The first 4 rows are patterns. Each new row is the sum of 2 different patterns, raised or lowered, with some noise. Before adding, each is slid sideways (what falls off one end comes back at the other) and multiplied by a number that may be negative. Names go in the order of the patterns.
Known rows, each followed by the names of its patterns:
[-37   6  19  -3  -1  12 -22   6   5  -8 -16  24 -19  24  13  37 -21  -8
   5  -4  -1 -27   4  -6   0  13  15   0  -6 -30]  J514
[ -4  19   5  17   0 -11   2 -11 -23   3  -3  18 -30  20   8  -6  -2 -11
   4  -9  -5   0   3   0 -18  -7   0  -9  -6  17]  J104
[ 34 -33  16  24   8  -4 -15  -4 -14  32  -4  -2  -6   9  14   3 -18  -9
 -10  -3  -2  12  -3  17  -7  -7   1 -37   9  -1]  J782
[ 37  -6  -3   6  -3   9   3   2 -21  19  -2   6   6 -12  16   5 -12  -5
 -15  -3   8 -10   8   4 -10  -2 -10  30   4   1]  J559

New rows, each followed by the names of its patterns:
[-16  26  -3   3   4  23 -17  19 -23 -11 -20  25   9   2   9 -11  29 -17
   2 -11 -11  -4   0  15  45  33  -1 -29  25 -12]  J514 J104
[-16 -13 -12   9  -2  -7  19 -19 -15   6  -9  -5  -3  -6 -44   6 -28 -11
 -21 -21   9  -9 -13   1 -27 -13 -20   4 -21 -16]  J104 J559
[ 24 -20   7  20   7  -4 -14  -5  -4  25  -5   0  -3  -4  11 -10 -17 -17
 -10   1  -5  12   7   8  -6 -16  14 -39   0   0]  J104 J782
[-23   1 -18  -9 -39   0  -2  -6  13  23  -7  -9 -42 -20 -10   8  -3  -3
  13 -27   8   3 -11 -21  17 -11  21   9  35 -18]  J514 J104
[-31  -4 -15 -18  -4 -20  -1  11 -29 -19 -45   1 -18 -37 -13 -10 -15 -14
 -15  -7  -9 -12  20 -25 -25 -10  -7  -2  -6 -12]  J782 J559
[ 17  16  -6  18 -19   4 -26  36 -13   0  10 -24  38   6   8   9 -12  -9
   7  33  20  44  -3 -15  21  -6  -9  39   7  15]  J514 J559
[ -8  -7 -43  39 -29 -11  -3  20  -3  -4  11 -33   0 -16   4 -15 -15   2
  21   5   2 -18 -23 -10  10 -19   4  10 -16  32]  J514 J782
[ 24 -12   9  11   0 -21  25 -24  19   4  34  -8  -5  12  12   0 -19  -4
  16  -9   8  18   4   4 -26 -23  11  19  -1   2]  J514 J104
[ -8 -14   2   4   1  -3 -10 -43 -34 -18   1 -23  -9   6 -27   3   9 -17
 -20  -4  -4  -5  -5  22 -24  -8  -9  -6  -7 -29]  J514 J104
[-23   0 -32  12 -22 -36   9  -3   6  24   0 -36   0  -9   4 -12 -17 -26
  22  -2   6   0 -15  -5  -2 -30  -6 -13 -10  29]  J782 J559
[ -7  41   6  17  12   8 -11  11 -35  -1 -26  39 -15  21  15   1  26  -8
  14  -2  -9  -6   9  10  14  29   1 -17   3  22]  J514 J104
[-37   1  -7  -2   2 -18   8  17  18   7  -8   1 -20 -16 -15   2  17 -24
  47  -5  -6 -36  21 -16 -31 -14   0  13   0  -2]  J104 J782
[-56  -2  -6 -24   9 -21 -15  -6  21 -43   6 -31 -24 -26  -8  -9  -2  -2
   5  13 -19   5 -17 -22 -11  -7   4 -14  15 -14]  J514 J559
[-12 -38  12 -17 -10 -27   6   5  -8  -1 -29  -3 -12  -7 -12 -13  -9  -7
  -6  -2 -10 -10  -5  -8  -6  -1   5  -9   7 -12]  J104 J782
[  5   3 -17  29   3  18  15  15   7 -24  -4   2   0 -14   0   3   5  11
  11   0   9 -21 -32  11  23 -19   3  -7 -24 -10]  J514 J104
[-22  18   0 -11 -13  -5 -11  21  36   8  -5  12  10  -6 -12 -25  -6  19
  -2  10  10   7   5 -24 -45  -1   9  -3  -1  19]  J514 J782
[-40 -54 -13 -38 -27 -10 -43   0 -20 -27 -34 -50 -30 -30 -54 -19 -28 -25
 -52 -24   4 -30 -29  -4 -30 -39 -27 -32 -20 -26]  J104 J559
[-29  14  -7  33  31  10  21  20  61   1  28  15   5  18   9  22  55  56
  28   7  17  30   4  36  24  18  36   9  -2  35]  J514 J559
[-11 -10   4 -27  10 -20  19 -26 -13  17   4  -8 -11 -10 -13  19   7 -15
  -5   0   3   6 -23 -11  -2  -2   4   8 -10  15]  J782 J559
[-18  -7  13   8   7 -10  -5 -12  -5 -19  15   2   9  31   1  -1 -37  26
 -21 -33  -6  -1  22 -17  22 -22  -2  -1  -3  -5]  J104 J782
[  4 -12   5  24 -17  -4  13 -14  26  -3  20   1   3  18   5  -4  -3  -2
  -3  12  12  20 -22  -4 -15 -49  11  17  -3   5]  J514 J559
[ -4 -29 -14 -51   9 -28 -45 -27 -25  11 -16  -9 -16 -21 -22 -12 -28 -23
 -20  -8 -29   0 -20 -16 -24 -27 -21 -11 -23 -24]  J782 J559
[ 18  15  18  -1  -1 -11  39  18  32  73   0  -7  19   6  10  28   7 -15
  34  19  -3  30 -19  15 -11  13  10  -9   9  18]  J514 J559
[  3  22   8 -22 -19  -5  15  13  -4  22  -3  -1   8  -6  27  24  -2  58
   9  27   1  -1  18   8   8 -30  27   1  14  21]  J514 J559
[  6  10  -3  11  17  22  11  45   9  26  23  -2  26  10  49 -18  16  40
  22  29 -15  29  12  41  15   9  16  20  26  22]  J104 J782
[-30 -56 -33 -15 -30 -43 -43 -53 -31 -45 -30 -31 -19 -36 -68 -39 -74 -59
 -33  -3 -73 -18 -22 -31 -42 -35 -55 -48 -12 -44]  J782 J559
[ 27 -13   3 -32  22  19  -1   9 -30   8  -6   1  -5  -5  -1  -3   1   9
  -5  -4  12  -1   8  11  23   1  15  -2  -8 -42]  J104 J782
[  4 -10 -26   2   5  -5  -9  29 -21   3  -1  -2  -6  20 -28  13   2  27
 -19   1   2   7  -6 -27   3 -30   4   9  33 -22]  J514 J782
[ 11 -13 -21 -41  31  10   6 -25  -2  26 -41  12   3 -19 -12  -7   4  29
  58 -23 -16  -3  -5   1   6 -11   7  12  31 -20]  J514 J559
[ -6  -9 -18 -11  -7 -33   6 -11  -3 -20  20 -26   0   2  12 -44 -14 -10
  -1 -33 -19  -2 -20 -12  -8   4 -17 -19 -34 -38]  J514 J104
[-27   7  17   6  51  -6  14 -23  38 -14 -18  11  14  20  16  24 -41  13
 -10   7 -18  -8  12  21  23  34   6  10 -21  33]  J104 J782
[ -1   2  21 -27   8 -33 -34   5   6 -16 -13 -14  12   4  27 -18   2 -20
  -5  -8 -11  -1   7  36   3   1 -42  38 -26 -29]  J782 J559
[ 13   7  28 -13   9  -8 -32  -7  15  35 -26  20  25  26  -1  -5   1 -13
  24   3   7  17  31  13  -3  -8  -1 -10  14   1]  J514 J782
[-12  15   3  24  -9  -6 -25  19 -17 -19  -7   0   0  -2   9 -30  -2  10
   0   3  -9   5  12  -1   8  -6 -12  -7   0  -4]  J104 J782
[-12 -13   4   5  -6 -32 -25   9 -24 -24 -19 -14   6 -11   0  -8 -12 -23
 -11 -12  -3  -8  -7  15 -31 -10 -49   5 -35 -29]  J104 J782
[  4   6 -15   2   1  -1   0  -7  -3   5 -16   6  -7  -6   1  -8  40  -4
   0   6  13 -12 -11  -9   7   9   2  -8  -6  -1]  J782 J559
[-32 -31 -22  13 -15  -7 -18 -26 -40 -17 -31   5   9 -25   3 -26 -20 -59
  24 -39 -45 -24  -8 -20  -5 -21 -58 -40  -6 -10]  J514 J782
[ 16  -9  11 -10  -5  20  -8   7  30   1  14 -42  24 -15 -39  12   6   5
   1   1   2   0  18 -15  19   2  -4  20  -6 -17]  J104 J559
